All groups share one centre, and each spreads out both ways along 9 directions, with some noise.
Known rows, each followed by its group:
[ 2.16 -0.26  1.34 -2.51 -1.97  1.74 -1.26  0.17  1.11 -1.34  0.57  4.82
  2.51  0.04 -0.84  0.67  2.08] | A
[-0.90  0.11  1.39 -0.86 -0.37 -0.02  0.19  0.61 -1.11  0.39  0.09  0.63
 -3.23  0.54  1.90  1.75  2.35] | Q
[ 0.47 -0.44  1.42  2.50  1.96 -0.41 -0.33 -1.57  0.05  4.13 -0.52  0.87
 -0.81  1.77  1.26  1.22 -1.37] | Q
[-1.98  0.78  0.56  1.28  0.59 -1.12 -0.43 -0.02 -0.34 -0.34  1.46 -1.81
 -1.89 -0.47 -0.39  1.10  0.25] | A
[-2.54  0.07 -2.79 -1.04  1.66 -0.09 -1.38  0.76 -1.93 -0.69  1.27  0.39
  1.00 -2.22  1.07 -1.95  0.49] | L
[ 0.86  0.08  0.56 -1.67 -2.52 -2.08  0.55  1.22  0.87 -2.74  0.36 -0.17
 -0.80 -2.39  1.33 -0.05  4.07] | K
[ 0.37  0.11  0.45  1.79 -0.61  0.03 -1.12 -0.25  1.35 -0.11  0.06 -1.72
 -1.04 -1.00 -1.03  1.65  0.70] | A
[-0.98 -0.50 -0.43 -0.60  0.08 -1.33  0.77 -0.09 -0.06  0.84 -1.14 -1.31
 -2.36  0.56  2.26  1.93  1.62] | K
[-2.01  0.46  3.42 -0.59  0.41 -0.66  1.13  2.71 -1.62  1.13  3.77  0.46
  2.73  0.84 -1.65 -0.19 -1.41] | Q
[ 1.34  0.70  0.11 -6.02 -2.30 -0.24  2.72  2.04 -0.68  1.88  0.06  2.48
  1.65  1.99  0.10 -0.50  1.70] | A
[-0.95 -0.64  0.58 -0.38  0.50 -0.12  0.64  0.14 -0.20  0.29  0.45  0.31
 -0.19  0.97  0.99 -1.33 -0.40] | Q
[-1.62 -0.30  2.16  0.67  1.74 -0.11  0.10 -1.27  0.59  1.02  0.91  0.73
 -1.88 -0.61  1.28 -2.03  2.32] | A
[ 0.18  0.61 -1.82 -1.18  2.18  1.73 -1.07 -1.56 -0.50 -0.19 -0.34  4.04
  1.24  2.27 -0.29 -1.62 -2.00] | K
[-1.28 -0.08 -0.97  0.18  0.41  1.25 -1.14  1.12 -1.01  0.36  0.34 -0.06
  0.18  1.34 -0.29 -0.76 -2.60] | L
[ 1.33  1.25  1.91 -0.15  0.53 -1.51  2.42 -0.88 -0.40 -0.09 -0.36 -1.11
 -1.28  0.51 -0.22  0.91  0.59] | L
[ 0.04  0.69  1.12  1.53 -0.97 -2.48  0.89  1.62 -0.73 -4.77  2.22 -3.04
  1.63 -1.65 -2.22  0.61 -1.01] | Q
[ 2.30  1.36 -0.59  1.96 -0.35 -1.50 -1.55 -0.12 -1.26  1.48  0.28  3.16
 -1.19  1.28  2.71  0.49 -1.30] | Q
[ 0.28  0.77  1.01  1.27  0.63 -0.84  0.07  0.41 -1.13  1.34  0.77  0.31
 -0.75  0.92  0.55  1.15 -0.91] | Q
[-1.35  1.16 -0.71  2.67 -2.28 -1.62 -4.53  0.15  2.03 -1.01  2.31 -1.22
 -0.25 -2.68 -0.85  3.70  3.19] | K
[-1.02  1.11  0.48  1.45  1.80  4.23 -2.33 -1.44 -0.45  0.92 -0.67 -1.01
  2.50 -2.82 -4.67 -0.22 -0.69] | A
[-0.60  0.14  1.57  0.90 -0.43 -1.26 -1.15  0.94  0.47  0.28  2.22  0.32
  1.23  0.43 -0.50  1.20 -0.27] | L
[-1.38 -1.92  1.43  0.72 -0.12  1.36  1.30  0.99  0.18  1.72 -0.06 -1.51
  0.94  1.77 -1.01 -0.31 -2.88] | L
[ 0.89  0.21  3.07 -0.34 -0.17  0.19  0.83  1.09 -1.25 -0.42  1.28  1.84
  0.90  0.00 -0.29 -0.42 -0.73] | K
[ 0.89 -1.26  2.18 -1.61  0.36  1.16  2.67 -0.35 -0.68 -1.41 -1.31  0.18
  0.18 -0.44 -0.35 -0.81  0.88] | K
[-0.07 -0.55  0.80  3.87 -0.19 -2.37  0.31 -0.11  1.46 -1.40  0.84 -4.41
  0.48 -0.81 -1.42  2.02 -1.80] | Q
[-0.46 -0.60  3.90 -2.64 -1.16 -1.02  3.86  3.24 -1.41  3.73  1.23  0.92
  0.63  3.86  0.54 -2.09 -2.75] | A
[ 0.28 -0.58  2.90 -0.14 -0.31 -1.09  0.22 -0.17  0.76  1.50  0.35  0.32
  0.20 -1.37 -0.01  2.39  2.96] | L
[-1.94  0.09  1.18 -0.43  3.26  0.12  0.38 -1.84 -1.47  1.31 -0.15 -0.42
 -0.54 -1.48  0.01 -0.21  1.32] | A
[-0.20 -1.00  0.71  0.67  0.29 -0.65  0.00 -0.06  1.57 -0.01  0.98  0.56
  1.61  0.53  0.26 -0.96 -0.61] | Q
[-0.36 -1.69  2.11 -0.79  0.38  0.74  0.44  1.23 -0.91  4.52  1.03  2.61
  3.04  1.86  0.76 -1.89 -1.72] | K
[-0.98  1.02 -0.61 -1.18 -1.08 -1.90 -1.26  1.32 -0.48  0.76  2.45  2.29
  0.92 -0.74  1.71  0.75  2.47] | K
[-1.63  0.00  1.29  0.60  1.67 -0.86  1.74  0.36 -2.80 -2.54 -0.30 -2.09
 -0.13  0.28 -1.43  3.59 -1.85] | A
[-2.49 -0.46  2.13  0.03  1.66  0.89  0.81  1.27 -3.06 -1.23  0.60 -1.54
  0.50 -1.33 -1.71  2.36 -0.32] | L
[ 2.17 -0.12 -0.42  0.02 -0.59  2.63  0.64  0.39 -1.47 -1.31 -3.00 -0.09
 -0.67 -0.58 -0.62  0.35 -0.76] | Q
[-2.10 -0.79 -0.97  1.99  1.58  0.08 -2.43 -0.83 -1.09  0.04  0.49  0.61
 -0.03 -0.22  0.56  1.98 -1.32] | K
[-2.21 -1.13 -1.73 -1.30  0.34 -0.22  0.29 -0.11  0.90  0.97 -1.05 -2.95
  0.96 -2.02 -0.18  0.66  3.03] | L
[ 0.07  1.19 -0.49 -1.87 -0.06  0.72 -0.31 -2.33  2.14  3.35 -0.01  1.95
 -0.02  3.08 -1.47  0.91  2.00] | K
[ 0.82  0.10  0.22  0.70 -0.81  0.03 -0.51 -0.69  0.37 -0.65 -0.95  0.67
 -3.02 -0.37  1.69  0.63  2.00] | L
[-0.33  0.14  1.68 -0.32  0.56  0.10  0.50  0.30 -1.00 -0.82  0.68  0.41
  0.28 -0.38 -0.71  0.69  0.25] | Q
[ 0.26 -1.57  3.78  1.94 -1.30 -0.43 -1.00  0.45  1.46  0.95  1.11  1.26
  0.11  1.03  0.32  2.14 -0.30] | L
[-1.02  1.63  0.07 -0.14  0.95  0.23  0.64 -0.27 -1.24  0.47  0.45 -1.15
  0.01  0.77 -1.51  1.33 -0.43] | K
[-1.59 -0.10  2.84 -2.54  0.41 -1.87  3.26  2.06 -1.94  2.87  1.94  0.72
  0.31  2.85  0.91  0.18 -0.59] | A
[-0.66  1.19  0.30  0.68 -0.30  1.38 -0.55  0.23 -1.12  2.10 -0.81 -0.27
 -4.22 -0.54  0.84  0.34  1.44] | L
[-0.85 -0.80  1.16  0.80  1.41  0.93 -0.08  0.19 -1.44 -2.01 -0.05  0.87
  0.88  0.33 -0.84 -0.24 -3.57] | A

New rows, each followed by its group:
[-1.81 -2.74  0.31 -0.81 -1.82 -0.78 -1.26  0.69  4.17  1.90  2.05  0.55
  1.35  1.05  1.74 -2.31  1.50] | Q
[ 1.13 -0.45  2.27  1.16 -3.64 -0.74 -1.00  2.40  1.01 -1.05  1.73  0.73
  0.65 -0.83 -0.15  1.56  0.27] | Q
[-2.38 -2.23  1.72 -0.95 -0.50 -2.74 -0.31  2.87 -2.12  3.67  2.32  1.86
  2.07 -0.72  4.31 -0.59  0.76] | K
[ 0.30 -0.12  0.33 -2.85 -0.23 -1.49  0.95  0.80 -1.13  1.18  1.06  3.00
  0.47  0.99  2.73 -1.67  1.25] | K
[ 1.39  1.18  1.24 -1.27 -0.91  0.74  0.74 -1.18  2.41  4.25  0.23  2.15
 -0.21  3.80 -1.56 -0.50 -0.22] | K
[-0.08 -1.35 -2.77 -2.42  1.20  1.37  0.25 -1.29 -0.34 -0.42 -1.91  0.59
  1.18 -2.09  1.86 -3.35  1.99] | L
[ 0.56 -0.51  1.55 -3.78  0.16  0.26  4.30  1.77 -2.59  1.87 -0.72  0.44
  1.33  2.08 -0.65 -0.75 -1.81] | A
[-1.61  0.51  0.56 -1.25  1.22 -1.13  1.27 -0.60 -0.50  0.62  1.05 -0.19
 -1.90  0.57  1.61 -2.06  1.39] | A
[-0.34 -1.99  2.41  0.00  0.96 -2.73  1.42 -0.01 -1.23  0.41  0.08  1.47
 -1.05  1.70  3.53  1.28  0.31] | A
[-0.24  0.99 -2.75  2.85  0.75 -1.02 -4.53 -4.18  4.47  3.43  0.65 -0.16
  2.02 -0.75 -0.84  1.85  2.43] | Q
[-1.68 -0.88 -0.55 -0.45  0.21  0.59 -1.32  0.53 -0.36  1.95  0.59  0.36
  0.23 -1.47  1.47 -0.79  1.70] | L
[-2.24 -0.46 -0.94  0.65  1.47 -1.26 -1.86  0.70 -2.63 -2.24  1.06  0.31
 -0.23 -1.68  1.75  2.13  0.46] | K
[-1.34 -1.33  0.14  1.21  2.18 -1.66  0.81 -2.35  2.40 -1.27  0.94 -2.24
  1.66 -0.33 -0.33 -1.44 -0.26] | Q
[-1.80 -1.62  1.56 -0.57 -0.41 -0.60  2.42  2.44 -0.62 -1.69  0.76 -2.47
 -0.49  0.55  0.68 -1.10 -1.29] | Q
[-0.09 -0.59  0.79  1.20  1.89 -0.78  0.37 -1.55  0.94 -0.57  0.63 -0.03
  3.09  0.05 -1.20 -1.93 -1.88] | Q
[ 0.01  0.26 -0.68 -0.22  1.64  0.34 -0.55 -1.68  0.48  2.08 -0.21  2.11
 -0.14  3.31  0.24  0.76 -1.03] | K
[-1.69 -0.02 -0.39 -0.82  1.05  0.51  0.89 -0.02 -1.19  1.35 -0.74 -1.61
 -1.50 -1.90  0.54 -0.17  1.88] | L
[ 1.12  3.12  4.08  2.41 -0.15 -1.58 -0.61  0.44 -1.53  0.75  2.89  2.35
 -3.90  1.04  0.31  3.04  1.08] | L
[ 0.06 -1.28  0.45  2.72  0.45 -2.91 -0.07 -0.94 -0.34  0.91 -1.21 -1.72
 -1.17 -1.14  2.02  4.17  0.55] | A
[ 1.81  2.75  0.44  1.22 -0.37  0.85 -0.64  0.09  0.44 -1.27  1.75  1.44
  0.57  1.48 -3.08 -1.95 -2.97] | K
[ 0.05 -2.25  2.45 -0.86  0.73  0.62  1.30  0.46 -1.13  0.14 -0.07  2.01
  1.11 -0.76  1.23 -0.54 -0.44] | K
[ 0.56 -0.79  1.81  0.10 -0.42 -0.39  0.90  0.13  0.28  2.65 -0.41  0.77
  0.52  0.75  0.25  0.93  0.16] | A
[ 1.42 -0.41  1.01 -0.65 -0.14 -4.59  1.33 -1.60  2.15 -2.34  1.53 -0.06
  3.25 -0.24  0.06  0.79  1.66] | L
[-0.86 -0.91 -0.21 -1.22  2.71 -0.50 -0.67 -2.75 -1.02 -0.07 -0.44  3.47
  1.38 -1.39  2.14  0.68  3.19] | A
[-0.20  0.08 -2.58 -0.21  1.20  1.09 -0.64 -0.97 -1.36 -1.38 -1.50  0.10
  1.92 -1.10 -0.65  0.99 -0.18] | A
[ 0.43  0.47  1.85 -0.46 -2.04 -1.45  0.94  0.66  1.21  0.61  0.62 -1.16
 -1.20 -0.55  0.16  1.74  3.16] | K
[ 1.89  0.10 -4.15  1.46  1.70  1.29 -1.21 -3.59  0.26  0.93 -4.12 -0.95
 -2.49 -0.13  1.00  0.79 -0.32] | Q
[ 0.04  2.82  2.14  1.99 -1.73 -3.12 -1.20  2.96 -1.60 -0.08  4.36  0.17
 -1.36  0.25 -0.13  1.56 -1.07] | K
[ 0.07  0.21 -0.19  0.70 -2.03 -0.05 -0.51  1.82  0.25 -0.37  0.57 -1.15
  0.78 -0.66 -1.26  1.16 -0.94] | Q
[-0.07 -0.06  0.33  0.61  2.27 -0.13  0.27 -1.86 -0.25  1.53  0.48  0.87
  1.70  0.73 -0.83 -0.87 -1.59] | Q
[ 1.18 -2.84  2.53 -0.98 -2.32  0.78  0.67  0.51  2.39  0.93 -0.69  0.76
  1.66 -2.19  0.96 -2.41  1.78] | K
[-1.08  0.04  5.25 -0.79 -0.21 -1.35  1.66  2.44 -1.48 -1.47  3.15  1.06
  1.00  0.19 -0.58  0.69  0.70] | Q
[-1.27  0.94  1.68  0.57  0.48 -1.19 -0.18 -0.85  0.00  1.34  1.22 -0.57
 -1.44 -0.81  0.53  2.21  2.96] | A
[ 0.09 -1.33  1.35  0.40 -0.33  0.79 -0.23 -0.09  0.58 -0.04 -0.87 -0.36
  0.70  0.03 -0.74  2.00  0.22] | L
[-0.58 -0.67  0.45 -0.90  0.35  0.27  0.21 -0.80  0.30  3.08 -0.28  1.13
  0.06  2.31  0.55  0.86  0.19] | K
[-1.12 -1.46  1.92 -2.10 -0.42 -0.80  1.86  0.96  0.74 -3.76  1.61  0.83
  0.75 -0.26  0.59 -2.37  1.06] | Q
[ 1.48  0.52  0.42  0.91  1.31 -0.40 -1.68 -2.93  1.03  0.78  0.20  3.81
  0.01  0.11  1.32  0.35  1.91] | Q
[ 0.04 -0.60  1.05  0.13  0.41 -0.04 -0.91 -0.12 -0.07  0.42  0.76  2.35
  0.32  0.78  0.61  0.59  0.06] | K
[ 1.93  2.61 -3.37 -0.32 -2.01  0.46 -2.13 -0.95  2.99  0.89 -0.38  1.33
 -1.36  2.32 -1.52  1.04 -0.41] | L
[ 0.80  0.68 -2.68  1.16 -0.78 -0.87 -1.81 -0.83  2.07 -3.11 -0.53 -0.58
 -3.43 -1.05  2.12 -0.70  2.06] | A
[ 0.52  1.01  2.62 -1.54 -0.21 -1.51  1.84  0.14 -0.63  1.25  1.13  1.66
 -0.79  1.57  0.89  0.57  1.39] | K
[ 0.97 -0.26 -1.20  1.53 -0.71  1.65 -0.47 -0.91  2.14  0.51 -1.12 -2.35
 -0.24  0.19 -1.79 -1.56 -1.51] | K
[-2.83  2.37 -1.07 -1.14  2.94  0.59  2.84 -0.24 -1.63 -0.54  0.82 -4.51
 -3.69 -0.46 -1.23 -3.04  1.09] | A
[ 1.18 -0.01 -0.16  1.87 -2.76 -0.91 -1.49  1.09  1.11 -0.48  0.37 -0.34
 -0.01  0.43 -0.59  3.25 -0.56] | A
[ 1.55 -1.20 -1.66 -0.19 -0.80  0.75 -0.91 -0.07  0.79  0.22 -1.29  1.82
 -0.62  0.35  2.03 -1.57 -0.78] | Q
[-1.96 -1.79 -1.51  0.02 -0.91  1.03 -2.99  1.11  1.65  1.89  1.13  2.09
  2.28  0.57  0.96 -1.43 -0.84] | L
[ 0.94 -1.46  4.85  1.34 -1.03  0.93  0.77  0.30  0.80 -1.80  0.11  0.98
 -1.89  0.81 -0.14 -0.66 -0.85] | A
[ 0.75  2.02 -0.33  0.88  0.53 -1.41 -1.16  0.90 -1.32  0.03  2.91  1.52
  3.42 -0.18 -1.25 -0.74 -2.55] | Q
[ 4.58  0.54  3.12  2.76 -0.42 -1.07 -0.31 -0.45 -1.22 -1.71 -0.36  4.81
 -1.59 -0.15  1.96  0.71 -1.08] | Q
[ 1.16 -1.49  1.33  0.37 -2.31  0.33  0.93 -0.29  2.57 -0.36 -1.45 -1.96
 -1.24 -0.99 -0.02 -0.82  1.38] | K
[ 0.40 -0.58  1.81  1.99  0.90  1.72  0.00 -0.20 -0.03 -0.68 -0.66 -0.13
  0.74  0.50 -1.38 -0.03 -2.21] | K
[ 1.67 -0.61  2.72 -1.56  1.55 -2.47  3.59 -0.56 -0.73  0.70  1.08  1.75
  3.67  0.27  1.00 -3.71 -0.84] | L
[ 0.17 -2.26  1.31  0.64  0.37 -0.28 -0.08  0.07 -0.41 -0.03 -0.44  1.81
 -0.19  0.51  2.52 -0.44 -1.05] | K
[-1.89 -0.81  2.56  2.10  0.85 -1.30  0.02  1.93 -3.21 -1.26  1.03 -1.66
 -0.43 -1.30  0.63  2.14 -1.12] | K
[ 1.17  0.71  0.18  1.35  1.45 -1.15 -1.45 -2.34  0.52  1.43  0.13  2.75
 -0.46  0.70  1.86  0.47  0.59] | Q
[ 0.02 -2.63  3.52  1.80 -0.10  1.42 -0.32 -0.73  0.51  1.12 -0.53  2.08
  0.63  0.91  0.16  0.70 -1.40] | K
[-1.83  2.00 -2.98 -2.04  2.15 -0.11  1.01 -0.18 -2.11 -0.43 -0.09 -1.87
 -0.02 -1.19 -1.26 -1.06  0.03] | L
[-0.48  1.05  4.77  0.24  1.13  0.01  0.53  0.34 -2.68  2.26  1.11  1.44
 -0.80  0.82 -1.10  3.16  0.36] | Q
[ 2.54 -0.91  3.39  0.13 -1.84  1.09  0.32 -0.32  2.84  2.56  0.36  2.48
  0.98  1.67 -1.03 -1.60 -0.36] | K
[-1.80 -1.01  3.25  0.14  1.58  0.99  0.73 -0.37 -1.17  3.38  0.70  0.73
  0.76  2.02 -1.40  2.40 -0.85] | K
[-3.09  3.13 -3.15 -1.97  0.22 -2.55  0.19  1.42 -0.84 -1.90  3.37 -1.25
 -2.15  2.00  0.49 -0.65  1.04] | A
[ 0.35 -1.24  0.81 -0.28 -0.41 -1.04  0.40 -0.62  0.84 -1.42  0.21  1.07
  2.21  0.29  0.19  0.35 -0.14] | L
[-1.45  0.08 -0.28  0.92 -1.58  4.34 -3.01  1.66  0.28  5.61  0.12  1.23
 -1.38  2.62 -1.34  0.72 -2.00] | L
